The rows come from 5 hidden closed curves, with some noise, and rows from the same curve form a group. Each curve winds through 8 dimensions. The rows are also pushed far along 5 directions, which tell nothing about the answers.
(in the rows, 128 means zero)
Known rows, each followed by its group:
[110 129 110 135 165 141 127  91 104 131  52 122 132 109  98 139 103] => lidu
[102 128  98 122 190 114 133 127 167 120 128 160 138 108 144 130 113] => bebo
[118 168 132 144 158 155 115 114 121 141  82  74 125 116 154 135 110] => lidu
[150 112 133 103  73 119 143 137 119 133 165 131 130 153 149 112 138] => golak
[165 143 147 118 180  92 115 124 156 120 186 146 150 167 108 124 123] => Gik
[113 131  94 168 144 125 164 125 104 120  72 130 130 114 105 155 170] => Gik
[123  95 147 119  93 147  98 136 145 137 175 105 118 144 180  63  79] => lidu
[ 80 122 141 118  37 141 150 143 100 137 161 120 111 144 177 111 159] => lidu
[114 130 176  89  94 123  64 160 140 148 160  71 143 139 167  68  44] => bebo
[147 129 126 110 178 139  51 108 121 149  90 110 120  94  85 156 103] => golak
[ 97 112  93 121 183 131 117 109 146 114 114 160 120  97 119 136 119] => bebo
[193 132 156  99 120 111 117 116 149 107 230 172 142 175 123  89  92] => bebo
[145 151 142 136 128 111 152 130 160 113 200 162 123 172 138 131 147] => golak
[124 112 110 127 159 113 130 132 150 153  90 137 135 101 152 138 117] => bebo
[126 139 113 115 154 126  98  55 135 100 111 189 103  87  95 139 100] => Gik
[133 122 153 131 112 104 151 155 184 130 182 147 137 144 179 101 104] => Gik
[ 74  96 135 133  74 152 132 144  97 129 134 158 121  94 149 120 138] => golak
[156 172 138 157 131  87  86 178 110 204 116  33 143 164 137 164 169] => golak
[117 101 134 131  71 149 160 106 125 103 160 188 107 116 145 111 129] => Litel
[116 133 152 172  71 131 121 117 113 120 175 121  95 168 108 118 153] => Litel
[141 121 112 129 197 125  91 150 138 149 111 132 161  77 169 126 105] => Litel
[172 151 144 142  90  87 101  90 137 155 150 112  82 194  77 155 165] => Gik
[117 112 135 142 132 135 140 132 154 110 177 149 122 159 138  98 113] => Litel
[102 116 123 132 135 154 182 120 117 122 107 151 133 107 158 144 154] => lidu
[159 126 155 100 119 131  56 115  98 150  92  57 120 161  73 125  99] => lidu
[136 152 106 144 188 141 144 118 126 112 118 154 147  90 147 140 136] => lidu
[150 112 130 139 135 101 116 142 124 151 139 124 138 133 121 140 152] => bebo
[126 138 137 144 129 125 148 117 122 126  93 129 114 126  80 176 166] => Gik
[ 97  90 176 127  90 143 117 162 137 130 200 105 135 153 149  73  89] => Gik
[150 130 141 124 144 132  64 154 148 162 127  91 139  99 182 103  71] => lidu
[205 106 137 115 122 110  80  91 114 130 157 109 117 180  59 108 112] => golak
[150 101 154 112  63 134 116 120 106 109 156 128 128 143 114  70  88] => Gik
[141 115 134 114 152 123 112 151 123 136 150 130 164 120 125 106  92] => bebo
[167 111 135 124 144 143 127 134 137 124 120 135 139  88 146 128 120] => Litel
[100 103 112 125 135 158 100  80 116  98 130 192  94  94  98 140 129] => Litel
[143 114 121 154 119 140 151 129 110 134 133 140 138 125 145 113 133] => Litel
[129 136 129 134  90 129 142 136 140 130 176 140 116 159 162 112 136] => lidu
[108 111 140 149 106 120 112 128  94 124 154 129 129 161  91 108 132] => Litel
[108 122 154 133 112 105 192 184 151 127 178 141 172 139 201  97 134] => bebo
[126 159 141 158  95 122 125 164 133 179 106  57 120 147 168 137 142] => Gik
[158 121  81 130 184 142 161  81 114  88 110 207 140  94 117 135 139] => golak
[123 162 122 125 189 141 123 145 113 119  70 118 161  72 139 160 128] => Gik
[114 128 123 164 123 140 150 138 103 121 139 133 139 112 139 118 145] => Litel
[123 123 114 102 158 146 102 154 137 155 118 129 157  79 216 103  82] => lidu
[112 147 113 146  98 140 135 113 115 123  94 115 111 121 140 120 123] => Gik
[104 152 119 109 139 140 111 102 126 117 119 143 113 127 118 134 114] => golak
[166 193 154 142 140 135  75 125 113 141 111  63 123 130 120 151 131] => Litel
[168 138 133 129 133 118 123 116 138 121 156 165 123 125 134 146 149] => lidu
[117 130 127 141 149 132 165 171 158 137 114  98 148 134 168 122 122] => Litel
[ 91 134  91 119 139 142 154 114 125 123  77 140 118 128 137 138 135] => golak
[183 111 123 130 175 113 108  86 139 106 174 173 130 133  66 124 112] => golak
[143 160 110 159 144  95 192 127 105 135 106 134 141 169  79 183 209] => bebo
[178 134 123 127 180 112 121 139 161 129 180 131 136 177 151 131 153] => Gik
[ 87 137 109 153 137 109 136 128 132 146 107 128 108 151 100 161 165] => golak
[126 167  96 160 189 110 140 128 123 133  91 118 144 129 116 155 154] => Litel
[110  83 147 114  83 129 143 192 148 163 143  94 141 153 185  96 115] => Litel
[118 123 135 131 109 138 150  93 119  89 159 186 118 107 121 123 138] => bebo
[102  98 134 160  92 132 176 129 111 133  99 113 116 149  90 138 160] => bebo
[107 105 135 146  90 132 137 144 124 146 149 140 114 145 150 132 153] => Litel
[178 129 153 164 104 102 176 109 145 103 210 149 118 220  79 116 161] => bebo
[104 160 104 137 119 116 166 118  90 121  91 133 133 140 103 157 174] => golak
[125 126 152 100 100 166 130  91 111 106 144 127 119 155 131  91  87] => lidu
[163 147 110 111 184 134  78 124 138 156 111 116 144 102 176 121  89] => lidu
[126 143 158 124 130 130  97 159 143 138 170  97 150 124 183  88  80] => bebo
[134 117 149 148  69 128 101 103  99 128 155 138  92 156  85 132 154] => golak
[102 154 119 128 169 117 116 181 105 161  47  68 167  92 147 165 144] => Gik
[ 83 146 119 133  85 108 155 135 118 126 109 123 123 143 135 129 145] => Gik
[205 130 149 143 165 140 100  62 129  90 168 160 125 134  91 104  94] => lidu
[ 99 134 101 165 123 120 163 103  86 136  68 110 119 151  52 153 159] => bebo
[123 163 155 116  60 121 121 167 108 164 131  29 132 191 151 111 126] => golak
[176 117 134 104 102 132 139 115 133 116 171 151 121 156 139 118 135] => golak
[146 168 115 138 234 153  81  96 145 128  68 111 145  61 157 127  59] => lidu
[ 92 107 119 125 130 128 133 160 126 138 128 134 145 111 122 127 111] => bebo
[182 128 145 160  82  87 105 123  98 165 155  83 116 227  81 120 161] => Litel
[158 163 134 128 151 128  68  55  98 105 129 147 103 122  62 153 131] => Gik

New rows. What belongs after each?
[ 95  76 135 125 125 155 122 138 126 122 130 156 129  86 119 121 106] => golak
[193 137 145 131 129  99  82 105 102 131 162 109 131 186  41 124 125] => bebo
[111 132 128 155 105 125 149 165 144 141 150  91 121 152 161 123 159] => Litel
[109 118 133 123 157 133 149 174 133 142 114 111 180 106 163  99  79] => bebo
[ 84 108 173  90  99 156 101 134 111 106 140 143 138  76 131 108  81] => Gik
[180 146 118 150 216 121 121 111 169 146  83 122 135 106 110 156 110] => Gik
[108 124 176 131  63 138 137 162 137 150 166 107 122 132 164 116 122] => Gik
[177 134 115 149 155 126 150  68 121 112 124 144 114 168  77 135 153] => bebo
[ 84 111 114 120 130 132 113 142 114 154 100 123 123 102 117 156 141] => golak
[ 54 118 131 125  60 151 155 102  93 115 101 117 107 155 109  99 102] => lidu
[ 99 148 117 140 147  91 156 155 119 151  78 108 149 128 119 170 172] => bebo
[105 129 112 110 113 112 146 155 150 141 142 147 138 147 173 112 113] => lidu
[111 114 154 153  89 132 179 155 134 125 166 115 134 168 134 106 134] => bebo
[134 126 145 159 103 144 140  91 114 110 131 117 101 165  67 124 130] => bebo
[ 74 123 118 141 137 159 177 171  95 134  86 131 166  82 168 136 139] => Litel
[140 124 120 168 170  94 202 156 181 139 157 157 148 153 143 143 162] => Gik
[174 112 135  88 136 122  96 109 136 128 164 155 136 138 121 101  83] => bebo
[ 79 121 136 141  87 136 134 123 138 137 100 120 104 109 136 122 105] => Gik
[160 150 130 148 166 125 144 124 123 150 127  98 145 155 156 136 154] => lidu
[ 85 121 117 141 130 155 139 131 103 130  61 115 116  81 116 165 158] => lidu
[ 90 142 109 146 130 151 143  93 114 117  85 130 109 119  89 131 104] => bebo
[118 127 122 152  79 113 139 123 117 137 165 136 107 158 142 125 166] => Gik
[151 140 143 117 147 135 105 108 107  95 125 142 139 111  98 131 116] => Gik
[ 79 121 154 113 129 143 118 160 138 139 123  91 135 127 141 124 106] => Gik
[112 149 137 125 169 121 113 155 128 142 110 105 154 102 111 156 120] => golak
[145 126 163 143  89 128 145 147 120 153 125  85 126 158 133 140 159] => bebo
[188  65 133 100 110 138  99  60 121  84 182 182 109 142  62  77  80] => golak
[170 162 129 118 152 137  50 101 113 155  85  60 124 112 113 127  74] => golak
[121 117  98 136 168 119 148 134 153 132 168 182 136 126 157 127 142] => golak
[133 136 127 128 115 125 103 117 119 152 122  92 121 161 112 106  95] => bebo
[198 134 137 128 161 113 121 116 120 125 162 133 148 159  99 130 143] => bebo
[ 63 137 125 135  91 133 168 124 105 137  78 100 116 159 119 138 139] => lidu
[ 83 126 160 130  63 130 148 188  85 158 114  61 157 167 136 107 120] => lidu
[121 154 143 136 130 123 112 174 138 160 126  57 134 141 174 131 145] => lidu
[115 136 125 137 160 121 173 124 153 124 128 152 131 135 112 150 146] => Gik
[118  92 160 115  67 111 165 163 116 118 184 146 151 165 106 102 126] => bebo
[164 115 148 120  97 123  81  98 100 127 116  99  96 159  47 142 143] => Litel
[171 142 144  97 165 148 124 123 143 126 132 136 156 108 167 113  87] => bebo
[164 164 111 147 249 113 106 138 162 151 119 101 145 145 133 174 157] => Gik
[112 102  97 170 101 107 173 117 102 145 116 153 115 166 100 142 183] => Litel
[202 122 145 127 120  89 106  96 145 103 245 167 126 214  65  85 103] => bebo
[116 131 113 142 125 128 133 127 130 137 139 147 122 113 169 129 142] => Gik
[114 104 112 130 120 160 155 113 135 103 102 145 113  77 139 120 122] => Litel
[114 140 141 129  97 124 164 134 130  98 175 151 137 168 129  98 116] => lidu
[ 67 102 108 125 120 125 189 160 151 138 110 156 140 116 153 130 120] => bebo
[121 139 123 150 140 106 163 145 162 131 169 157 136 135 159 136 143] => golak
[125 123 115 123 170 169 146  72 129  69 134 215 129  70  97 124  88] => bebo
[112 139 151 122  75 100 178 169 114 156 133  93 138 198 140 152 189] => lidu
[107  93 125 114 165 138 171 157 178 127 173 176 146 115 185 120 126] => Gik
[163 125 136 150 110 128 115 126 129 146 151 102 115 162 130 119 132] => golak
[113 114 147  99  96 105 102 138 126 125 166 138 131 139 120 111 113] => bebo
[ 94 103 144 108  47 114 168 111 123 112 186 154 114 195 142  83 130] => lidu
[ 98 106 112 158 100 120 178 151 107 118 120 137 141 130 133 119 160] => Gik
[126  83 159 131  52 149  47  99  73 126 158 108  99 132  85  75  88] => Litel
[159 143 157 128 129 121 151 125 134 114 151 129 147 164 102 116 110] => bebo
[168 129 166  93 100 131  56 158 115 167 167  74 148 141 186  81  79] => lidu
[133 146 140 133 129  87 134 132 121 134 121 107 137 166  92 145 154] => bebo
[ 56 130 142 146  61 122 153 154 107 118 144 127 118 135 130 130 164] => Litel
[167 124 113 127 185 144  91  81 122 121 101 134 119 103 106 140 126] => lidu
[ 99 148 121 158 120 148 118  95 101 121 100 106 112 119 118 116 114] => lidu
[125 128 141  85 219 134  97 153 167 129 145 143 173  83 176 115  68] => Gik
[108 131 145 153  78 134 133 151  99 150 121  69 138 161 139  90 108] => Litel
[136 151 125 105 102 144 116  87 108 113 128 115 108 150 108 115 108] => golak
[113  89 149 118  62 113 138 132 119 122 171 135 129 179  86  79  92] => bebo
[198 172 136 119 145  92  62 129 130 149 146  72 131 189 132 125 130] => Gik
[ 94 128 131 100 125 135 109 135 110 118 137 117 134 139 133 117 124] => Gik
[ 85  98 150 143  76 133 210 202 130 152 136 118 150 128 192 133 175] => bebo
[140  91 148 125  63 109 120 128 127 152 154 120 107 168 118 115 136] => bebo
[213 110 168  90 136 149  83  81 145  88 165 144 122 144  88  84  57] => Litel
[127 132 156  89 135 129 146 157 157 104 178 145 158 141 166  98  98] => Gik
